Every row belongs to one group in each of 3 separate groupings. Each group adds its own fixed numbers to the row, and there is some noise. The rows also spread widely along 8 directions, which tell nothing about the answers.
Known rows, each followed by its group in each grouping:
5.3 7.6 15.6 11.0 0.1 -4.4 9.9 -5.0 42.2 -11.8 24.5 -20.2 -3.2 -20.8 -3.3 6.7 7.2 3.8 3.8 -1.6 13.6 -6.8 -3.3 -17.3 -6.8 19.2 -13.5 -> (2) Q678 Q83
-6.3 -13.1 -20.3 -11.1 -9.9 -10.3 2.4 8.4 -9.6 0.8 3.8 -1.3 -0.8 4.1 6.8 8.5 -12.3 21.5 3.5 9.0 6.8 2.6 19.5 3.9 7.9 -16.1 3.7 -> (1) Q555 Q442
-10.8 -22.8 -12.3 -13.3 -4.1 21.1 19.0 15.1 -22.9 6.8 3.5 1.9 -13.0 -2.7 -15.0 -1.9 -2.9 15.3 -16.3 8.9 9.9 1.0 -4.0 -25.7 -14.6 -6.7 6.7 -> (2) Q678 Q226
5.8 15.7 14.4 0.8 -7.8 -25.7 -1.6 -18.6 18.3 -7.7 -2.2 4.0 3.1 2.3 6.0 3.0 5.3 -12.4 13.0 -27.4 -4.6 6.6 12.0 -4.9 7.9 -2.6 -0.4 -> (0) Q914 Q310
-12.9 -10.3 7.3 4.6 2.7 -2.1 -3.5 -2.2 -16.8 10.1 12.2 -5.2 -3.7 2.9 -18.9 -4.4 -15.9 8.8 -4.3 5.7 5.9 -5.4 3.3 -17.7 13.0 -2.0 3.4 -> (0) Q555 Q83
15.1 27.0 18.4 -2.9 -13.8 9.1 8.1 0.3 -3.8 -3.2 -13.9 10.2 5.2 3.8 18.8 -12.4 12.6 -20.6 1.3 6.8 -18.0 -3.7 -16.2 25.4 -4.1 -7.8 3.9 -> (1) Q776 Q226
-10.7 -5.2 -13.9 -0.3 7.6 -5.5 -17.1 -7.9 -22.4 13.2 -18.1 8.2 6.7 -0.4 7.9 11.8 -13.6 9.2 -10.1 23.4 -20.4 12.9 -11.1 28.2 6.3 7.1 -6.9 -> (1) Q776 Q442
-8.5 2.1 -1.2 2.1 10.5 -1.5 -12.2 -7.5 -1.9 4.0 0.5 -2.8 2.3 -4.5 -0.8 2.7 -2.7 13.8 -7.8 13.7 -3.7 -2.2 -5.8 11.9 14.5 -3.3 -8.6 -> (1) Q914 Q125
-0.7 7.6 5.0 -6.4 -12.7 -9.8 3.0 -5.1 -24.7 3.3 -20.4 12.4 9.1 7.0 -3.9 -6.0 -6.0 -17.8 3.4 -8.2 -20.4 8.2 2.8 -12.4 -8.1 -5.8 13.6 -> (1) Q776 Q125
11.3 27.9 3.5 -5.9 -12.7 -3.5 -23.6 5.4 -5.8 -4.0 -6.8 2.4 8.2 -6.7 14.5 -13.3 -4.5 4.7 8.8 8.1 0.9 -12.5 -27.5 4.6 7.0 -3.9 1.2 -> (1) Q776 Q334
-3.9 -0.9 -10.1 3.3 6.5 -1.5 8.1 -16.1 41.9 -7.9 -15.5 -3.6 -4.4 -17.9 17.9 26.4 12.4 0.6 -12.2 18.4 -12.3 19.2 -4.6 34.3 -18.2 46.1 -28.4 -> (2) Q555 Q334
-5.1 1.6 -11.5 -12.3 -8.0 -9.3 -3.0 7.7 -36.6 7.5 -6.2 16.7 0.7 12.9 2.0 -6.6 -15.7 7.2 5.3 -3.3 -7.0 6.1 -1.2 -17.1 7.1 -21.0 10.7 -> (2) Q776 Q310
-6.0 -2.7 15.3 10.2 -0.6 -12.0 13.8 -13.5 -0.8 3.1 6.5 -6.8 2.5 7.4 -7.1 4.9 -4.6 -14.2 1.8 -14.0 -10.9 14.7 22.5 -3.9 7.8 -4.3 3.9 -> (0) Q678 Q442
-9.1 4.7 -2.5 0.3 17.0 -15.3 4.9 -16.0 11.3 -0.2 -6.7 8.5 6.1 -4.3 -7.0 16.0 0.1 -13.5 -4.8 -21.7 -11.0 4.9 13.8 -19.6 -5.0 8.8 -5.2 -> (2) Q555 Q83
3.6 16.0 13.8 3.2 -3.9 -4.2 0.6 -4.6 -13.1 9.2 -10.1 4.5 6.5 4.9 16.1 -2.8 -1.5 -9.6 -4.2 10.9 -21.3 11.8 -2.0 15.7 0.7 -4.1 5.8 -> (1) Q678 Q83
5.5 3.3 1.4 -7.0 -20.1 11.1 12.9 6.3 -17.3 1.8 -20.9 11.8 -2.8 5.6 6.9 -12.7 4.0 -9.0 -2.5 13.8 -18.4 6.3 -7.5 8.0 -17.7 4.4 7.3 -> (1) Q776 Q442
0.6 5.8 6.8 -2.7 -11.2 2.7 8.7 2.1 -0.1 -2.3 -4.8 -2.3 -1.5 -2.4 10.5 2.1 5.4 1.7 -2.7 12.2 -4.6 8.3 -2.4 9.4 -8.5 0.9 2.8 -> (1) Q678 Q334
-4.3 11.7 6.7 7.5 13.6 -0.4 -5.9 -2.2 -12.2 9.4 6.2 6.1 1.1 0.8 0.9 -3.0 -8.9 1.8 -5.9 10.0 -12.1 -0.8 -13.8 8.4 10.3 -6.8 -5.7 -> (2) Q776 Q83
2.5 -0.4 2.2 0.2 4.5 25.4 0.7 5.2 -11.3 6.3 -4.9 -2.9 -7.4 -6.2 13.8 -3.9 5.7 14.5 -17.4 33.7 0.5 -4.5 -24.5 26.9 -0.8 3.5 -5.7 -> (1) Q678 Q310
15.3 10.5 -10.4 -17.7 -43.3 -8.4 1.1 20.1 -8.2 -6.6 -11.5 5.2 -3.2 3.7 35.3 -1.4 0.2 13.6 8.8 24.5 -8.0 16.6 -5.4 27.2 -6.5 -3.6 6.8 -> (1) Q678 Q226
8.9 25.5 19.3 -3.9 -17.9 -11.2 1.3 0.9 -20.4 2.7 1.8 12.2 3.7 12.6 6.7 -23.1 -3.2 -11.8 12.8 -15.3 -9.7 -2.1 10.1 -17.2 9.7 -31.2 17.5 -> (1) Q914 Q310
17.3 41.7 -2.5 7.6 -2.3 -24.1 -55.7 -4.6 19.0 -3.0 -5.4 -5.5 20.9 -25.0 31.1 4.4 -9.6 18.1 13.0 11.9 1.3 -8.6 -41.3 26.6 28.0 10.9 -24.0 -> (2) Q678 Q125
-4.4 8.7 15.4 10.2 -2.9 -15.5 6.7 -3.7 2.0 -1.1 26.4 -4.8 0.0 5.0 -12.7 -11.9 -8.5 -1.4 9.4 -17.0 2.0 -2.4 21.2 -31.2 11.3 -18.0 2.9 -> (2) Q914 Q442
-11.2 -13.7 -15.6 -12.8 1.3 4.3 17.7 2.5 -6.4 -2.4 -12.8 11.7 -7.6 5.7 2.8 12.5 3.6 2.7 -9.2 6.4 -9.4 15.6 0.9 5.8 -15.0 -0.1 -2.9 -> (2) Q776 Q334
2.1 0.2 -7.9 -0.9 -5.8 0.1 -15.6 -6.8 -11.6 6.5 -24.0 9.6 0.1 -0.6 9.6 1.3 -8.5 0.7 -3.3 14.4 -16.6 5.2 -21.6 22.0 1.9 17.9 -5.8 -> (0) Q776 Q442
-22.3 -20.3 5.2 8.9 -21.6 -18.0 12.8 -1.8 -2.8 2.0 19.2 -13.2 -13.4 -6.6 -25.8 -2.2 -18.6 11.7 0.3 11.5 -6.5 19.5 17.3 -39.6 -11.6 33.6 4.0 -> (2) Q914 Q125
2.4 -7.1 -20.0 -20.9 4.2 21.3 2.5 9.7 -4.0 -2.1 -24.0 11.4 -0.3 -3.5 4.8 2.4 10.0 4.7 -7.0 0.5 5.6 -14.5 -18.0 1.0 -12.1 -15.5 -0.9 -> (1) Q776 Q442

New rows, each followed by its group in each grouping:
17.6 37.7 8.8 -4.5 -15.1 -11.8 -21.9 1.3 -1.8 -6.7 -8.6 7.9 14.2 -1.8 21.6 -13.6 0.6 -5.4 16.4 -3.4 -4.5 -11.3 -20.7 10.5 10.0 -13.6 0.5 -> (1) Q776 Q334
-4.3 9.3 3.4 3.9 11.5 -3.8 -5.8 -13.5 25.6 -6.4 1.9 -8.9 6.5 -14.5 4.0 12.7 7.0 0.0 -4.0 1.6 4.1 -6.0 0.4 9.4 0.8 13.9 -15.7 -> (1) Q555 Q334
0.3 27.1 18.4 18.3 16.9 -9.8 -28.6 -17.2 -12.1 9.1 -0.4 0.2 21.2 -2.4 0.1 -8.5 -12.4 -8.7 0.9 1.4 -12.5 -8.5 -15.5 11.2 23.0 -7.9 -4.4 -> (1) Q776 Q442
-1.6 20.3 35.3 17.7 -17.9 -16.1 -4.4 -5.1 -13.8 6.4 31.5 -12.8 1.2 3.7 -12.8 -23.5 -16.2 -0.3 9.5 8.9 -4.2 0.6 9.6 -12.7 20.1 -6.8 10.6 -> (1) Q914 Q226
4.9 28.6 8.7 5.5 13.2 4.3 -32.8 -7.6 -2.4 1.9 -3.1 -0.1 14.5 -9.7 9.3 -6.3 -3.0 5.0 -0.9 7.0 1.3 -19.9 -33.3 15.4 17.8 -6.2 -9.9 -> (1) Q776 Q334
-7.4 4.5 -0.9 10.5 -9.0 -19.4 -36.3 -3.2 -11.5 6.2 4.5 -8.5 5.1 -19.3 -6.2 0.4 -27.8 24.6 5.4 30.6 -2.4 -1.5 -30.4 -6.6 6.5 37.3 -1.4 -> (1) Q776 Q83
3.9 8.6 -13.3 -12.3 -8.4 -11.1 5.9 8.3 -8.2 0.2 -13.3 16.5 1.7 11.1 17.2 4.0 -1.2 1.1 0.2 -1.3 -12.1 8.2 6.9 2.5 2.3 -18.2 1.6 -> (2) Q555 Q83
-9.1 -12.5 4.1 0.2 9.0 -3.1 12.4 -0.9 -15.5 7.0 20.5 -8.3 -0.8 18.2 -2.6 5.7 -6.3 9.3 -1.0 -6.9 9.0 1.8 30.2 6.2 27.3 -47.8 3.8 -> (0) Q678 Q442
7.2 12.2 9.8 -8.3 -8.5 10.4 6.5 10.8 -15.0 -0.9 -3.2 6.4 1.5 7.1 4.6 -16.6 5.3 -4.7 3.9 4.5 -2.1 -10.5 -8.6 5.4 3.6 -27.2 6.3 -> (1) Q776 Q125
-6.7 -15.1 12.0 -6.7 -15.2 3.8 22.7 0.3 -5.0 -4.7 14.9 -3.0 -15.4 9.9 -16.7 -12.1 1.9 2.1 3.1 -12.7 10.8 -3.0 16.1 -33.6 -3.2 -10.0 8.5 -> (0) Q914 Q310
6.1 16.2 -4.0 -21.9 18.9 19.7 -6.0 5.4 6.3 -6.2 -13.1 10.2 10.1 -3.8 0.2 -4.6 19.5 -3.3 -2.0 -31.3 26.0 -34.6 -11.5 -19.1 0.6 -39.4 -0.7 -> (1) Q555 Q334
17.5 33.1 0.0 -20.8 -5.8 -1.7 -12.6 2.8 11.9 -10.0 -17.8 14.4 10.0 1.5 21.9 -7.1 18.5 -5.7 12.1 -25.8 5.8 -18.1 -11.8 -2.6 4.2 -37.4 0.9 -> (1) Q914 Q334
-10.5 1.0 -5.8 12.9 11.7 -13.6 -20.3 -17.3 -1.5 10.3 -5.1 -7.5 10.2 -10.5 9.9 21.0 -13.4 10.5 -9.5 22.5 -15.5 15.7 -3.0 30.5 14.3 17.8 -12.9 -> (1) Q678 Q442
7.9 36.0 21.3 4.7 25.2 -4.7 -30.6 -13.3 37.8 -11.6 17.6 -13.7 14.2 -18.3 -0.5 -0.8 13.1 3.8 11.0 -26.9 28.7 -37.2 -15.2 -13.3 23.6 -22.4 -17.0 -> (1) Q914 Q334
-5.7 -1.4 -23.7 -21.2 4.9 -12.2 -18.4 11.8 -8.0 -1.9 3.6 6.3 3.1 1.8 -3.3 1.9 -9.6 26.5 9.8 -20.3 21.0 -14.8 1.5 -32.1 19.3 -42.2 -1.4 -> (2) Q914 Q125
-4.1 3.7 1.0 3.1 2.8 -22.1 -1.3 -15.0 7.7 -0.5 -4.7 2.3 8.3 4.2 -1.0 10.7 -4.3 -10.9 4.8 -22.2 -6.5 5.4 18.8 -2.3 12.4 -4.4 -3.6 -> (0) Q555 Q442
-5.3 6.0 13.1 -2.3 0.2 1.2 8.9 -5.4 7.0 -4.4 -4.3 -0.7 5.8 -6.4 -18.9 -3.7 7.5 -14.8 -0.4 -21.8 5.6 -11.4 6.7 -36.0 -15.1 5.3 7.4 -> (1) Q555 Q334
-20.2 -14.0 -15.8 -11.8 29.1 6.7 -13.0 0.6 -21.0 9.9 -2.2 2.4 -1.2 0.9 -6.7 10.1 -8.8 27.8 -15.4 8.5 8.0 -8.6 -5.1 -3.4 16.6 -23.0 -4.4 -> (1) Q914 Q83
-20.9 -19.3 -24.8 -13.7 25.0 -7.3 -14.3 -9.7 9.7 -0.4 -11.3 -0.9 1.1 -15.5 -5.9 32.9 -0.9 25.7 -10.8 2.0 7.2 -2.7 -2.9 -6.3 -1.6 10.4 -13.4 -> (1) Q914 Q83
-6.6 -5.2 1.1 -3.3 -0.9 12.8 8.5 2.4 -16.6 9.0 -7.7 1.9 -1.0 0.9 -5.3 -9.7 -0.4 1.2 -12.5 18.9 -7.8 -3.8 -3.7 4.4 -3.6 1.3 3.0 -> (1) Q555 Q125
2.1 -1.6 -1.3 -24.8 -8.2 13.0 18.4 15.8 -15.6 -4.4 -12.2 14.2 -2.7 10.0 -5.6 -11.5 14.1 -4.0 2.9 -25.4 9.6 -13.7 9.8 -32.3 -7.3 -48.7 16.0 -> (1) Q914 Q125
-8.3 -20.1 4.1 -5.7 -18.6 -10.1 23.9 0.0 1.2 -5.0 10.0 -4.7 -13.3 10.8 -13.6 -0.7 -0.5 2.8 7.8 -15.5 4.1 8.3 31.2 -27.6 -4.4 -11.7 8.5 -> (0) Q914 Q442
-5.7 13.0 28.5 18.4 -1.2 -10.1 2.6 -17.3 31.2 -6.8 18.1 -14.2 -3.6 -18.9 -17.6 -5.4 2.4 -7.9 2.6 -6.5 -1.2 0.0 -0.7 -27.1 -9.0 34.0 -11.1 -> (2) Q914 Q334
-1.9 8.2 -8.9 -5.8 1.5 2.9 -25.2 5.9 -20.3 7.0 -3.1 2.0 7.2 -8.3 0.4 -8.2 -11.5 24.1 -1.7 11.6 13.0 -20.3 -19.7 -12.3 14.5 -2.6 0.1 -> (1) Q555 Q310
-3.7 -11.6 -13.4 -17.0 14.9 24.2 14.6 9.5 6.7 -5.4 -7.4 5.3 -11.8 -4.0 3.6 7.1 12.5 10.2 -13.7 9.8 7.2 -9.1 -18.3 3.5 -13.6 -5.7 -11.6 -> (2) Q776 Q83
-4.1 -8.8 -11.5 -10.3 -16.9 -18.6 16.6 14.4 -1.4 -6.4 23.9 -4.4 -2.2 12.3 7.3 6.3 -8.1 24.1 14.5 -0.9 17.0 3.1 42.1 -4.2 16.0 -38.5 6.4 -> (1) Q555 Q442
1.9 -4.7 0.3 -8.7 -6.2 10.1 -7.1 5.1 0.1 -3.8 -4.0 -7.1 -0.1 -21.5 -16.0 -4.7 -0.3 13.3 -1.1 -3.3 20.8 -20.3 -22.2 -45.4 -18.6 17.4 4.9 -> (1) Q678 Q310
4.3 13.9 13.0 2.7 2.9 5.6 -3.7 1.9 -7.4 2.6 5.9 1.0 3.0 1.9 8.1 -8.7 -4.0 3.1 -0.3 15.7 -4.5 -9.9 -12.4 14.7 10.4 -13.5 -1.3 -> (1) Q776 Q83
12.1 13.4 -13.2 -24.5 -3.1 12.3 5.1 7.8 -10.7 -1.5 -36.8 25.9 2.9 10.5 34.5 5.6 15.1 -6.4 -4.0 8.9 -19.7 3.5 -15.5 36.8 -10.6 -22.5 0.1 -> (1) Q776 Q83
-13.1 -28.6 -13.2 -11.7 7.7 12.3 6.7 -8.0 13.0 -3.3 -14.9 -1.7 -15.5 -8.6 -6.4 16.5 11.2 15.6 -14.6 1.3 8.7 -0.1 -7.2 -5.3 -14.8 17.0 -11.3 -> (0) Q914 Q310
13.5 25.2 20.7 -3.4 -25.0 -22.5 12.2 -10.5 29.0 -19.1 -4.0 3.1 3.1 3.6 9.1 -0.9 12.0 -28.1 23.1 -35.0 -3.8 3.8 12.2 -9.4 -7.8 0.1 3.7 -> (0) Q776 Q334
19.5 29.1 17.4 2.4 15.2 14.2 -15.1 -6.2 20.2 -7.2 -9.7 5.5 11.0 -3.5 9.7 -11.2 17.0 -17.4 1.5 -19.3 7.8 -31.3 -29.3 13.4 11.4 -21.5 -13.4 -> (0) Q776 Q442
-21.7 -24.9 1.0 8.6 -9.0 -21.0 10.5 1.7 -8.7 3.9 40.5 -19.0 -12.3 10.5 -7.0 14.4 -27.2 32.1 4.1 24.2 7.8 15.3 35.1 6.2 24.1 -7.5 1.3 -> (0) Q555 Q83
-3.9 -8.0 -7.2 -6.5 2.7 -8.0 6.3 0.8 5.1 -3.2 15.6 -5.4 -4.4 11.3 12.0 11.0 -0.2 15.3 4.0 1.0 12.5 -1.7 22.5 24.4 28.0 -33.6 -10.0 -> (0) Q555 Q125
-2.9 15.3 -2.5 -5.3 17.8 -1.7 -15.3 -9.2 2.9 2.4 -10.5 2.1 10.2 -6.9 3.1 6.7 2.6 -0.2 -7.2 -7.0 1.8 -11.9 -6.7 2.8 8.7 -5.6 -7.4 -> (1) Q555 Q334
-5.1 0.3 9.8 15.5 23.2 24.9 0.7 -9.6 11.3 8.1 0.0 -8.3 -3.9 -16.1 -1.3 4.4 5.1 2.3 -25.4 23.0 -5.4 -3.2 -22.6 20.5 -3.5 22.2 -19.1 -> (2) Q678 Q442
2.8 -5.9 23.1 4.3 -6.8 16.1 27.8 -3.0 15.8 -4.6 7.1 -11.5 -15.2 -2.1 -1.1 -1.4 12.6 -4.6 -8.6 12.6 -2.1 1.9 -0.8 9.2 -11.7 10.6 -4.2 -> (0) Q678 Q83
-14.2 -15.3 -10.4 -7.1 -1.6 0.5 -4.3 3.9 -32.7 10.0 -3.1 -1.6 -1.8 2.5 -5.9 5.3 -15.1 18.0 -7.7 16.2 -2.2 10.4 3.9 -6.5 0.5 -2.9 9.9 -> (1) Q678 Q334
-9.6 -1.2 -6.4 -6.3 -5.7 -9.0 -20.0 5.1 -14.5 3.0 10.5 -8.1 5.7 -9.9 -10.8 2.3 -18.0 25.6 6.1 1.7 17.7 -6.1 -3.0 -25.4 7.7 -8.2 7.6 -> (1) Q678 Q334
4.6 17.3 9.6 -0.6 21.0 3.2 -11.3 -11.4 5.4 3.3 -8.0 7.2 7.8 -2.9 5.8 -1.3 6.0 -10.2 -7.4 -10.7 1.4 -18.2 -13.2 7.6 15.0 -12.1 -8.7 -> (0) Q555 Q83
13.3 12.8 -10.6 -14.3 -33.2 -26.4 -20.9 3.4 3.8 -11.4 -26.5 13.2 9.7 -3.5 10.2 -1.8 -8.3 -5.4 21.7 -22.4 -1.4 -2.2 -14.8 -17.8 -8.3 9.4 5.2 -> (0) Q776 Q442
-7.2 -7.2 -16.1 -6.6 -13.3 -8.3 -1.8 6.5 -25.8 8.9 3.2 1.1 -3.2 8.5 21.3 13.4 -13.4 24.0 -5.0 35.3 -9.6 24.0 9.8 42.1 14.8 -15.9 2.4 -> (1) Q678 Q226
10.5 19.2 4.2 -13.1 -21.0 5.9 -9.4 6.3 -7.3 -6.3 -24.9 12.5 6.3 -6.1 2.2 -16.5 6.0 -11.2 6.9 -3.8 -5.4 -12.2 -26.8 -18.8 -21.1 7.2 9.3 -> (1) Q776 Q334
3.5 13.5 12.1 6.2 -1.9 -5.5 -8.4 -9.3 -13.5 11.6 -16.9 8.5 5.0 5.5 17.2 -0.6 -6.0 -11.3 -7.5 13.1 -27.2 13.4 -13.4 27.0 8.5 5.4 0.5 -> (0) Q678 Q83
-2.8 -7.0 -32.3 -23.2 -5.8 -3.3 -29.6 12.4 -3.1 -6.7 -20.5 3.5 5.1 -17.4 3.6 10.0 -6.3 28.5 5.8 5.2 17.0 -14.6 -31.1 -11.5 -4.3 4.4 -5.1 -> (1) Q776 Q125
9.4 19.1 3.0 -4.1 -28.1 -28.2 19.9 1.1 18.8 -13.6 6.7 4.0 2.6 8.9 18.0 0.0 5.1 -13.3 18.3 -16.5 -5.1 17.8 29.8 -3.7 -3.5 -7.7 3.2 -> (2) Q555 Q334
-7.8 5.9 -6.0 -7.1 21.8 0.5 -17.0 -11.4 -14.2 7.1 -16.3 10.0 11.0 -1.9 -1.2 7.9 -2.6 2.6 -4.9 -9.3 -2.1 -13.6 -13.8 -2.1 8.0 -10.4 -2.3 -> (1) Q776 Q310
-9.4 -25.5 -13.0 -17.7 -14.2 4.8 37.1 3.9 4.1 -7.4 -13.2 6.5 -19.7 6.7 12.1 15.5 14.7 10.4 -9.0 11.3 -9.6 24.0 23.3 14.5 -21.7 1.2 1.9 -> (1) Q914 Q310
3.4 4.3 20.2 1.1 -9.7 -4.1 13.6 -2.9 5.4 -4.9 13.7 -1.5 -7.4 8.5 -2.0 -9.7 3.7 -4.0 4.8 -10.3 1.5 -4.3 11.4 -8.8 8.0 -18.5 4.3 -> (0) Q914 Q83
